Every row belongs to one group in each of 4 separate groupings. Each group adds its own fixed numbers to the row, and there is some noise. The rows also spread widely along 10 directions, which tell nothing about the answers.
In the rows, zero is written as 128.
Some rows, each with its group in each grouping after it:
[112 125 106 125 107 125 133 133 108 129 117 130 114 126 135 134 128 116
 128 111 133 114 130 155 113 113 116 138 115 125 114  97 150 131 115 117
 127 113 162 149 112]	U B G M
[159 117 126  99 118 122 135 104 136 112 110 123 123 126 128 126 126 137
 120 116 124 132 124 136 100 118 112 128 110 177 149  89 107 123 165 141
 127 104 162 102 130]	U Q J M
[ 95 114 127  98 187 101 123 142 135  83 144 147 107 105 158 186 194  66
 121 136 136 150 104  45 165 151 154 124 136 101 138 119  60 108 108  98
 117 138 112 133 181]	A Q H L
[130 141  83 140 128 146 178 188 137 102 126 157 113  69 138 157 123 132
 122 100 149 159 134 151  57 104 116  95 131 112  84  44  84 133 146 116
 150 112 180 142 110]	D C H L
[170  90 170 126  85 176 168 150 152 146 144 139 146 155 104  74 142 116
 127 143 161 210 126 125 125  73  97  63 133 107 164 151 158 151 175 176
 151 164 112 143 107]	D C K Y
[117  99 190  51  96  96 121  48 129 162 130 125 171 214 120  64 144 133
 146 150 159 168 135 138 137  98 109 111  90 168 158 169 167 139 176 148
 100 126 173  82  90]	A B X E
[161 120 176  99  77 109 129  95  90 146 130 159 120 137 123 106 152 137
 148 142 163 161 119 122 135  96 145 125 110 126 150 134 126 137 149 145
 104 127 108  87 101]	A B K W
[145 106 159 114 120 121 113 119 130 146 114 113 133 122 123 130 129 128
 119 135 114 118 145 138 122 130 113 128 122 120 166 130 147 150 151 144
 112 109 124 149 126]	A Q N P
[136  96 125 106 120 120 117 130 138 144 145 113 117 130 147 131 147 137
 139 121 124 151 157 133  96 123 155 127 117  87 123 110 113 147 141 106
 145  92 124 143  98]	A B X E
[190 140 146 105  91 132 154 113 119 120 126 135 119 125 119 114 106 162
 141 117 131 166 105 156  77  89 123 102 113 188 132  96 113 129 177 147
 128 111 161  72  99]	A Q J Y
[151 133 144 108  76 129 135 137  93 160 167 138 119 147 149 113 151 151
 169 126 141 181 126 133  97  62 155 100 102 114 129 131 157 141 142 125
 127 133 127 125  96]	A Q N W
[143 166 153  80 163  92 123  91 108 127 112 126 155 154 138 146 124 138
 159 157 101 127 110 129 110 105 129 148 106 188 182 149 124 134 153 150
 107 124 163  92 138]	U B G P
[106 154 151  98 165 111 135 133 138 129 107 134 148 136 125 136 131  84
 135 167 137 133 135 118 122 118 108 125 126 105 133 153 121 138 124 140
 117 136 157 159 140]	A B N Y
[ 49 164 105 107 163  86 127 151 119 110 126 160 119 104 147 170 165  55
 141 146 163 132 151  76 126 148 163 150 140  56  97 117  67 123  81  83
 137 136 142 155 136]	D B K Y
[ 90 118 123 121 110 122 134 127 131 114 103 130 129 109 120 134 118 114
 107 102 156 101 133 153 119 131  94 116 123 137 103  83 143 117 138 126
 102 105 186 141 126]	A Q H Y
[121 160 149 102 166 115 131 141  98 109 125 158 147 126 148 161 147 121
 151 156 125 141 118 105 110  94 140 118 124 129 143 139 107 117 140 154
 107 135 143 118 156]	A B H L
[144 137 161  85 116 104 127  97 134 140 116 132 135 150 121 115 128 122
 137 146 137 146 123 137 112 107 110 120 112 161 144 133 132 134 154 134
 108 129 156 109 117]	A Q J W
[178 129 195 155 130 137 137 186 123 127  93 183 137  73  95 116 160  97
 117 186 156 143 170 102 120 106  97 112 156   4 159 163  96 161 135 185
 137 156  63 205 124]	A C N E
[115 111 182 120  91 107 122 102  64 109 116 177 118 120 123 109 195 106
 128 140 176 123 115  74 182 118 135 121 117 105 142 132 124 112 134 161
  88 143 108 102 134]	A C G L
[111  92 155  90  95 116  88 102 118 143 135 115 118 134 147 109 180 138
 149 130 149 129 183 104 100 123 164 129 105  80 134 122 124 141 155 127
 136  88 117 128  95]	A B J W
[178 140 156 142  91 142 158 165 106 178 143 135 132 135 118 113 105 136
 139 141 106 179 117 171 115  77 106 103 141 118 160 159 189 166 129 148
 123 161 107 168 104]	D Q N P
[159 195 165 135  78  90 148 123  32 177 111 171 126 129 115 125  97 141
 141 158 123 131  89 187 139  93 109 159 119 144 128 151 171 153 100 140
  76 133 123 123  98]	U C N L
[ 77 122 124 121 135 149 119 154 109 107 127 132 138 112 146 135 163 117
 145 130 141 113 160  91 111  98 144 108 114  77 124 113 137 114 145 164
 124 119 143 167 153]	A B N Y
[118  91 111 112 130 139 143 154 139 126 166 120  98 132 148 140 163  90
 122 109 116 174  97  94 155 116 128 115 128 110 127 122 131 118 110 113
 136 146 107 159 152]	U C J E
[104 150 120 105 159 130 134 147 141 112 119 144 144 127 133 145 149 106
 143 149 146 140 146 105  97  97 120 120 121  96 143 120 112 130 143 142
 132 138 155 159 154]	U B K W
[ 99  95 137 117 123 130 112 138 129 142 128 124 133 133 133 120 153 115
 131 134 133 128 163 120 125 123 130 121 123  69 128 130 151 135 130 136
 125 116 125 177 123]	A B X E
[106 151 152  98 136  88 105 126 117 158 126 136 137 138 143 149 145 111
 150 154 133 129 157 134 101 116 137 143 122  90 127 150 125 147 118 101
 117 120 134 157 106]	A Q H W
[123 151 125 114 144  98 129 145 108 154 135 126 116 119 151 166 131 108
 138 143 104 138 120 133 118 126 136 156 123  97 134 131 118 155  97  94
 126 122 116 158 119]	U C N P
[187 123 187 109 100 104 150 116 117 176 128 144 126 145 104 103 109 107
 122 157 122 171  93 163 162 115  98 129 132 130 153 176 160 157 115 137
 104 147  98 134 103]	A B N E
[112 149 138 104 137 128 130 137 111 144 138 152 139 161 143 133 137 108
 159 152 131 165 123 125 115  75 135 113 117 117 126 143 145 126 128 127
 129 149 144 138 128]	A B K M
[117 160 152 130 104 115 121 126  57 131 122 161 129 120 135 140 152 137
 149 143 142 112 123 109 132  93 144 144 111 115 149 125 141 118 133 164
  94 134 113 136 147]	U C K W
[170  81 156 130 110 149 157 142 126 106 130 152 104 108 120 116 166 104
 105 126 148 158  92  96 164 104 112  92 120 121 150 106 117 119 143 162
 117 141 105 129 151]	A C N M

New rows, each followed by its group in each grouping:
[154 158 133 120 125 117 152 146 111 153 132 142  97 119 135 152 110 117
 132 137 109 153  81 151 121 105 123 130 122 147 108 120 133 131 100 105
 115 140 129 135 121]	A C J W
[172 122 118 160 138 178 157 195 100 118 155 132 104 108 146 176 114 130
 124 109  69 148  55 136 146  74 126  96 140 159 147 114 178 100 117 157
 108 159 100 171 192]	A Q H M
[108 152 134  66 137  87 114  97 110 159 148 119 145 166 163 130 135 131
 173 144 106 157 141 129  93 109 168 144 106 153 131 150 134 135 139 113
 133 121 156 102 107]	D B J E
[150 114 154 111 129 128 130 137 114 119 137 147 123 115 138 143 151 132
 140 135 131 156 123 117 114 101 140 112 126 113 153 123 106 136 149 145
 124 121 118 119 121]	A B H P
[169 143 161 116 123 104  93 111  84 145 111 116 128 108 145 152 132 183
 150 148  98  85 162 137  81 127 172 161 109 124 166 115 111 143 161 150
 111  77 108 128 123]	A Q X W
[142 127 142 114 139 138 136 151 106 116 151 142 132 144 146 138 171 107
 148 149 119 167 104  80 140  74 141 109 120 114 175 155 130 120 136 159
 127 159 103 153 167]	U Q N M
[146 143 138  74 181 106 133 114 138 125 132 124 150 149 146 148 130 136
 154 153 101 157 119 118  95 104 146 122 107 157 151 132  96 129 159 137
 127 117 157 110 140]	A B X E
[ 98 124 143 101 139 125 133 136 130 146 141 131 137 155 143 140 139 101
 134 139 135 151 103 125 142  94 110 105 112 133 125 141 168 124 122 126
 103 148 149 158 145]	A C H W
[159 127 165  87 162  98 138 120 127 141 146 131 125 146 144 143 148  96
 136 157 105 173  77  96 167 116 136 129 120 143 157 167 113 130 118 126
 109 151 102 121 153]	A C N E
[204 138 176 129  66  90 136 102 100 177  99 146 106 113  94 114  85 141
 111 141 131 137 113 201 129 143 105 155 137 139 136 128 134 168 127 112
  99  98 100 102  70]	A Q K L
[114 182 145 150 146 126 126 170  65 136 110 162 134 102 137 174 121 129
 143 154 108  96 113 137 122  91 123 136 128 105 128 136 163 111 109 165
  83 146 126 185 168]	A C H W
[164 132 118 130 123 130 139 150  85 120 138 134 106  78 161 157 151 164
 143 117 105 131 134 112  88 119 183 130 114 122 141  81  90 134 155 147
 136  93 110 112 129]	D C N L
[102 106 118 105 145 118 119 120 133 142 135 116 110 144 152 151 133  96
 119 119 116 136 109 121 152 132 135 135 110 137 117 108 137 118 112  93
 120 117 134 139 145]	A C K M
[122  84 138 138 100 169 123 162 140 153 142 110 133 129 137 119 142 141
 124 117 133 145 154 150 100  88 112  92 118  85 129 114 183 144 156 150
 134 115 127 188 116]	A C H W
[101 152 141  91 146 109 130  98 118 122 107 124 140 143 132 136 116 121
 130 136 127 115 114 127 117 120 116 127 105 179 118 112 134 109 146 142
 101 117 183 106 144]	A C J Y
[170 164 135 135 101 106 142 132  40 147 139 159  92 104 142 163 113 164
 155 123  97 131  83 154 116 100 172 149 116 147 129 101 129 127 108 124
  95 116 115 101 108]	A B X P
[137 141 128 128 116 149 167 178 113 120 154 168 125 122 137 138 158 116
 144 134 157 190 101 115 104  55 114  88 123 100 127 123 123 131 131 141
 132 166 133 155 129]	U C H W
[174 104 145 127 104 123 119 133 108 153 145 109 106 125 139 139 140 135
 132 119  91 141 117 138 132 124 142 145 134 119 178 144 152 156 126 121
 129 119  80 146 114]	U Q G P
[ 97 146 121 138 134 143 132 171 108 134 132 155 126 116 138 146 135 107
 143 137 136 146 140 124 112  97 133 114 135  68 108 120 140 132 117 128
 126 135 127 171 134]	A B K L
[158 162 176 120  78  75 151 103  58 151 108 186 118 122 104 115 128 114
 141 151 159 143 110 147 144 116 122 147 134 131 142 146 130 150 105 129
  99 156 127  91  72]	D B G P
[107 109 113  98 100 117 118 115 120 132 134 120 121 128 144 121 145 132
 139 105 138 135 154 137  98 122 134 140 113 114 117 101 128 134 144 120
 135  97 151 128 101]	U B J E
[136 151 156 131 134 111 161 155 134 116  92 177 131 101  93 141 124  82
 104 151 166 139 103 138 135 113  64 112 144 113 124 128 120 133 113 133
  94 166 150 165 139]	A Q H W
[124 118 125  96 135 100 106 121 105 150 157 108  98 129 172 163 163 142
 151 127 107 136 135 106 108 129 195 147  98 104 123 105  97 136 121  85
 133  87 112 126 114]	A C X W
[147 147 165  90 160 109 113 109 145 149  94 119 174 141 130 133 105 149
 143 170 112 126 169 170  65 115 110 129 118 135 158 148 123 164 180 152
 123  87 157 127 104]	A B H L
[128  92 117 151  99 142 126 152 112 101 116 130  85  70 132 145 152 118
 109  96 140  99 140 116 129 148 144 129 135  80 114  69 110 125 119 128
 133  95 113 153 120]	A B G Y
[136 137 136  83 157 112 120 123 146 130 134 108 123 137 150 148 130 115
 146 144 109 150 130 120  90 126 150 134 121 133 131 129  89 140 136 111
 145 103 141 114 118]	A B J Y
[132 124 148 109 151 122 138 113 131 108  89 137 143 120 119 136 128 110
 109 142 130 108 116 125 138 121  92 118 106 158 142 108 126 117 149 164
  98 122 165 131 162]	A C N M
[ 98 140 126 109 130 113 139 135 115 118 134 137 125 141 133 135 148  97
 130 133 145 140 113 107 138 114 122 122 123 117 130 124 124 122 115 124
 112 141 150 152 141]	U Q X Y
[139 115 168 120 101 128 139 115 101 125 116 146 130 138 116 105 162 111
 123 143 151 129 101 106 166 100  99 117 114 137 170 146 164 126 138 173
  99 154 123 136 145]	U C G W
[175 104 160  84 142  97 115  97 130 129 142 116 122 144 151 148 151 126
 136 140 105 153 105 117 131 126 151 135 114 165 172 137  95 132 146 118
 120 104 112  92 128]	A Q H M
[ 60 161  50 121 166 132 144 162 105 104 143 126 114 115 170 186 129 125
 142  96 109 118 113 125  90 110 149 132 109 134  87  57 125 104 111 100
 118 107 195 156 162]	U B X L
[152  96 162 139  95 143 130 148 126 140 115 137 123 121 113 108 142 109
 111 138 143 135 149 137 134 110 100 107 133  80 145 132 154 148 133 151
 123 133 109 177 118]	A Q N M
[119 104 146 107 115 131 135 109 127 116 113 140 131 137 120 108 152 102
 116 130 149 131 133 111 141 122 113 114 122 142 146 117 137 116 146 160
 121 140 148 122 137]	D B J M
[139 105 141 114 133 141 131 132 144 130 118 109 126 130 129 133 131 126
 125 128 115 122 123 132 123 115 114 113 119 139 151 122 160 133 142 146
 120 125 139 149 142]	A B G W
[120 137 163  78 142  99 122 101 115 150 134 113 141 165 142 131 136 114
 148 156 114 142 115 122 139 113 140 134 108 150 150 163 144 135 131 134
 107 124 139 113 129]	A B N Y
[110 157 125  95 135 100 129 112 136 134  89 123 142 116 129 133 103 132
 134 133 140 106 163 166  68 133 113 137 109 132 107  95 106 145 150 122
 123  79 199 124  98]	A B N Y
[134 161 174  73 149  95 158  99 133 122 119 157 161 172 116 126 118  96
 137 163 148 172  73 129 141  93  85 103 118 199 147 161 125 121 145 140
  88 162 184  91 137]	A Q H Y
[137 119 124 126 126 143 167 140 149 105 100 134 124 109 101 133 115 100
  92 113 135 122  97 130 139 127  75 102 134 176 140  92 152 110 138 156
 104 158 169 148 171]	D Q J W
[114 117 118  96 135 152 127 153 144 126 167 126 141 161 164 116 172 121
 168 133 128 191 167  93  72  63 159  86 117 105 139 132 125 131 165 135
 172 145 147 145 123]	D Q J M
[116 128 116 117 146 136 141 150 121  80 136 146 116 103 142 153 164 122
 136 118 140 140 121  81 103 110 155 103 117 117 127  77  78 106 149 134
 130 120 151 127 152]	A Q X Y
[129 132 108 142 132 105 144 163 128 117 101 145 101  62 122 160 126  94
 106 124 135 107 139 142 118 159 111 159 142  69 110  88  86 146  94 107
 128 103 128 179 124]	U B N E
[112  99  97 101 155 132 117 141 170 141 145  93 120 128 158 155 120 120
 134 107 101 147 150 139  94 134 145 133 120 110 117 101 122 136 135  90
 153  89 139 158 129]	A B K E
[ 56 104 137  91 119 109 115 109 122 116 130 151 135 145 133 116 188 102
 141 131 188 142 168  86 116 112 131 108 108  72 118 105 109 128 141 116
 120 123 171 130 105]	A B X P
[110  90 110 103 136 147 103 141 145 126 157  95 123 126 163 137 168 131
 149 114 103 149 168 101  93 116 162 129 120  86 142 117 123 134 152 131
 160  98 116 163 136]	U B J E
[ 26 145 136 116 115 108 105 132  81 154 140 160 143 162 144 130 174  78
 150 142 161 136 146  94 163  95 123 135 121  58 120 157 179 125  95 120
  99 163 134 182 133]	U C K P
[103 100 105 138  95 146 123 161  69 155 189 117  87 128 178 149 172 123
 140  99 102 155 101 107 166 105 177 132 114  90 121 125 175 125  95 107
 118 125  79 166 143]	U C N L
[178 102 157 123  85 127 152 128 104 130 125 159 105 114 118 121 135 125
 117 124 152 157  98 151 135 101 116 113 128 131 133 107 122 136 133 137
 117 123 119 106  97]	A B H M
[156 134 137 166  89 143 160 176 118 112  88 172 118  62  98 119 141 123
 110 130 177 117 164 140  85 111  95 106 141  61 118  80 112 148 143 161
 139 135 135 174  97]	D C G W
[136 115 134 117  95 115 157 120 126 141 121 130 104 117 119 123 112 111
 107 112 146 140  89 156 142 132 102 120 116 153 100  93 134 130 120 109
 105 114 157 118 106]	A C N Y
[135 160 154  81  97  89 150  89  84 125 128 157 140 149 128 117 134 133
 152 138 164 158  96 144 115  92 127 131 106 173 134 127 110 129 144 138
 104 119 171  68  95]	U B H Y
[173 156 131 115 182 117 117 136 116 142 123 103 120 108 158 195  97 151
 140 143  52 107 100 135 108 131 165 160 116 167 160 117 115 128 136 130
 113  95 103 135 172]	A C K W
[143  93 132  94  85 121 149 111 107 141 164 128  95 140 147 131 143 134
 133  94 141 173  71 137 142  99 143 110 103 174 121  99 144 118 126 106
 106 123 140  88 110]	A B H W
[131 186 136 109 138  77 130 129  92 139 100 151 129 104 131 158 128 120
 147 160 132 108 144 140  96 126 134 171 121  99 133 128  91 152 106 117
 114 109 139 146 114]	U B N W
[138  81 172  84  73  92 128  68 128 169 124 109 120 163 112  92 137 104
 105 130 148 137 102 146 188 149  98 150 110 154 161 151 169 152 117 122
  90 114 123 115 104]	U B N W
[131 151 140 131 120 128 154 153 133 127 108 173 132 114 102 130 116 102
 126 140 157 157 124 141 106  94  83 103 139 101 124 113 128 140 135 127
 116 155 155 148 118]	A Q K P
[138 125 166 130 125 116 115 134  85 129 111 156 118 105 137 137 166 109
 129 154 136 114 139  96 145 119 140 135 122  76 147 135 112 128 122 153
 110 126  91 153 139]	A C N M
[111  91 134  90 152 144 125 123 195 158 125  75 165 181 136 106 125 106
 125 140 105 151 167 151 109 127  98 104 123 135 160 157 181 163 162 133
 151 121 164 168 121]	D B G L
[ 69 127 120 104  98 102 123  98  89 123 125 128 109 131 134 130 140 101
 120 107 145 104 107 120 163 144 126 155 114 147 109 104 150 107 101 117
  89 113 162 120 135]	U B J Y
[134  73 144  87 129 144 141 101 199 106 112 117 156 144 107  99 136 114
 106 116 155 154 138 122 120 119  77  83 113 155 154 102 131 125 199 155
 124 122 173 123 147]	A Q K E
[124 117 167 108  95  97 122  82  92  89  73 169 131  84 105 125 160 141
 112 123 191  78 145 117 126 137 111 134 106 138 139  75  93 110 171 176
  78  94 166  84 125]	A B H W
[119 127 149  93 115 106 126 121 104 173 166 114 121 170 158 136 131 115
 149 138 113 169  91 142 144 107 149 130 114 141 123 162 161 139 107  97
 113 127 119 125 106]	A C H Y
[131 109 143 118 120 118 130 117 107 136 130 140 108 120 128 147 133 112
 121 121 123 134  97 121 161 132 136 136 127 135 146 117 138 125 118 122
  98 127 111 118 140]	A B K P
[157 164 179 126 155  97 118 143 110 113  86 159 143  89 117 156 134 117
 131 175 131 104 151 123 100 131 123 143 146  91 160 143  76 144 140 162
 116 111 113 147 133]	A Q H Y
[124  87 133 127 138 138 122 117 146  95  90 127 121  83 120 140 142 123
  91 111 141  93 142 110 134 160 110 123 120 130 141  66 104 119 171 157
 108  85 139 126 165]	A C K L
[117 138 186 125  77  91 110 114  58 142 104 164 139 111 121 113 160 128
 138 154 170 102 173 129 128 130 144 153 132  74 145 146 129 143 133 167
 105 110 112 130  89]	D B H Y
[145 137 146  91 106 119 133  89  92 144 135 111 142 170 142 115 121 158
 149 123 109 132  90 146 126  92 132 128  92 210 158 135 168 123 160 155
 104 116 159  85 123]	U C G Y
[134 120 147 100 138 121 154 132 132 135 149 127 132 150 141 133 140 100
 126 137 129 174  89 115 151 112 126 111 129 150 143 150 129 130 127 129
 122 149 133 124 131]	D C H Y
[118 133 118 120 112 125 141 128 110 148 119 116 137 129 132 131 101 143
 127 109 106 114 113 171 121 107  97 133 104 163 126 105 184 128 140 144
 101 112 169 153 140]	U C N E
[109  56 126  74 145 117 135  92 173 104 134 111 123 145 133 124 166  98
 105 107 146 148 113  90 159 149 124 109 108 146 136  94 104 113 151 118
 118 111 157 110 146]	A B X E
[172 111 135 125  90 153 142 142 153 134 115 112 138 110 119 116  99 173
 128 107 133 142 161 190  43  98 104  96 123 134 127  82 131 153 192 146
 146  78 168 132  81]	A Q H Y
[162 166 136 130 138 126 152 148 113 145 116 121 137 130 125 143  87 144
 132 146 100 128 103 170  96 105 109 136 122 149 141 124 137 146 133 142
 120 112 144 149 124]	U C X Y
[ 68 154 103 100 156 101 128 123 150  97  82 138 151 108 121 146 123  98
 118 123 144  92 159 129  90 139  84 142 119 133 107  85 107 114 143 127
 112 115 213 156 152]	U Q J E
[111 119 114 125 125 106 116 117 118 122 112 117 111 102 130 158 127 115
 104 110 117  96 123 134 147 167 123 165 128 130 140  96 127 129 121 110
 101  94 124 143 152]	U Q K L
[ 72 126  87  86 151 140 126 132 136  94 146 123 135 135 163 152 167 126
 158 108 130 149 143  89  80  92 147 109 101 135 126  82 108 110 158 126
 141 119 188 120 145]	U B J P
[194 124 106 133 125 145 168 159 131 145 138 112 103 118 139 147  94 137
 133 114  82 161  94 177  99 107 134 122 133 165 136 102 141 145 121 115
 153 124 131 134 110]	D B G M
[101  79 104  93 135 121 120 119 135 139 154  86 119 132 167 142 152 118
 130  97  96 133 138 112 136 148 166 138 111 133 138 108 145 124 132 114
 132 101 133 143 147]	D B N E
[171 138 159 153  89 149 144 148  82 178 126 123 136 138 123 118  91 158
 136 131  87 126 113 182 121  85 114 121 128 151 165 150 222 149 140 174
 109 147 117 154 116]	D C G P
[124  79 156  84 101  68 114  65 115 129 111 123 120 115 129 124 156 119
 110 112 148 106 139 125 158 182 140 165 117 146 150 108 102 133 143 124
 100  84 132  86 108]	D B H E
[214 104 128 155  89 164 188 172 149 121 118 145  78  76  93 128  97 124
  94 109 135 167  81 168 110 108  82  93 143 135 116  73 123 139 127 138
 134 135 122 140 112]	A B J W
[ 73 161 126  75 193 100 123 136 149 116 117 141 154 134 150 159 165  84
 155 164 145 140 152  83  97 108 134 118 109  94 124 132  89 130 129 118
 130 138 178 154 152]	A B N W
[118 124 133 130  93 103 136 128  87 137 123 159  85 119 131 137 144  84
 119 122 145 129  99 133 171 130 128 141 130 106 104 116 139 124  71  92
 108 138 121 137 109]	A B G M
[ 76 156 161  53 122  83 110  62  91 123 116 163 154 182 143 104 168 112
 169 155 171 145 143  98 116  86 141 122  87 154 123 141 118 110 152 138
 107 135 192  67 113]	A B J M
[134 101 129  98 119 131 133 110 124 126 132 119 117 150 143 124 137 124
 137 110 120 141 107 134 130 105 130 115 101 168 135 110 153 120 142 127
 123 118 155 109 122]	A B G M
[ 75 166 120  93 155 113 124 122 122 122 115 121 153 141 147 148 121 117
 148 133 125 110 134 128  98 107 119 121 107 151 119 117 144 113 143 131
 106 119 198 142 152]	A Q N Y
[140 131 147 121 123 123 139 125 113 132 112 134 132 129 116 135 122 133
 118 130 128 115 105 137 131 112 110 116 115 157 146 111 155 116 140 153
  88 133 151 142 152]	A Q X W
[149 119 136  93 125  95 133 129 106 139 166 140  92 140 160 145 179  89
 150 145 129 190 104  89 147 116 172 146 121  91 145 145  82 150  88  85
 148 130  86 122 107]	U B N M
[122 147 147  95 122 116 125 112  95 129 119 145 135 136 136 128 137 135
 151 142 128 142 131 128  98  99 136 122 114 140 126 124 126 126 151 145
 112 114 153 100 120]	A B J L
[ 84 106 140 103 122 102  99 127  76 134 168 143  99 122 171 152 210 102
 154 128 137 147 132  51 159 120 194 132 109  70 134 126 108 120 109 106
 117 126  89 130 133]	A C N P
[146 170 150 167  86 128 153 168  26 159 134 174 116 103 133 149 114 142
 136 133 111 127  89 161 145  90 134 133 140 122 128 138 183 126  98 158
  86 153  96 148 129]	D C H L
[140  90 121  82 132 135 154 123 167  95 153 141 106 139 144 119 173 100
 129 118 161 205 106  86 108  97 131  81 104 143 112  83  65 119 156 106
 155 131 160  83 115]	A C J M
[142 121 146 106 118 106 130 120 131 138 116 119 126 124 126 130 140 117
 120 136 130 121 129 131 130 128 109 141 117 125 159 127 131 146 137 132
 111 120 130 151 132]	U Q N W
[158  80 115 116  96 137 131 136 141 124 135 106 100  92 141 131 157 149
 125 104 136 133 152 128  93 129 147 128 110 101 148  76  98 152 156 128
 145  75 117 136 107]	U B N W
[172 115 110 156 119 147 167 183 154 127 114 133  90  76 102 146  97  97
  89 115 111 142 105 167 126 141  76 135 162  99 119  99 124 148  96 119
 139 130 106 190 127]	U B J E
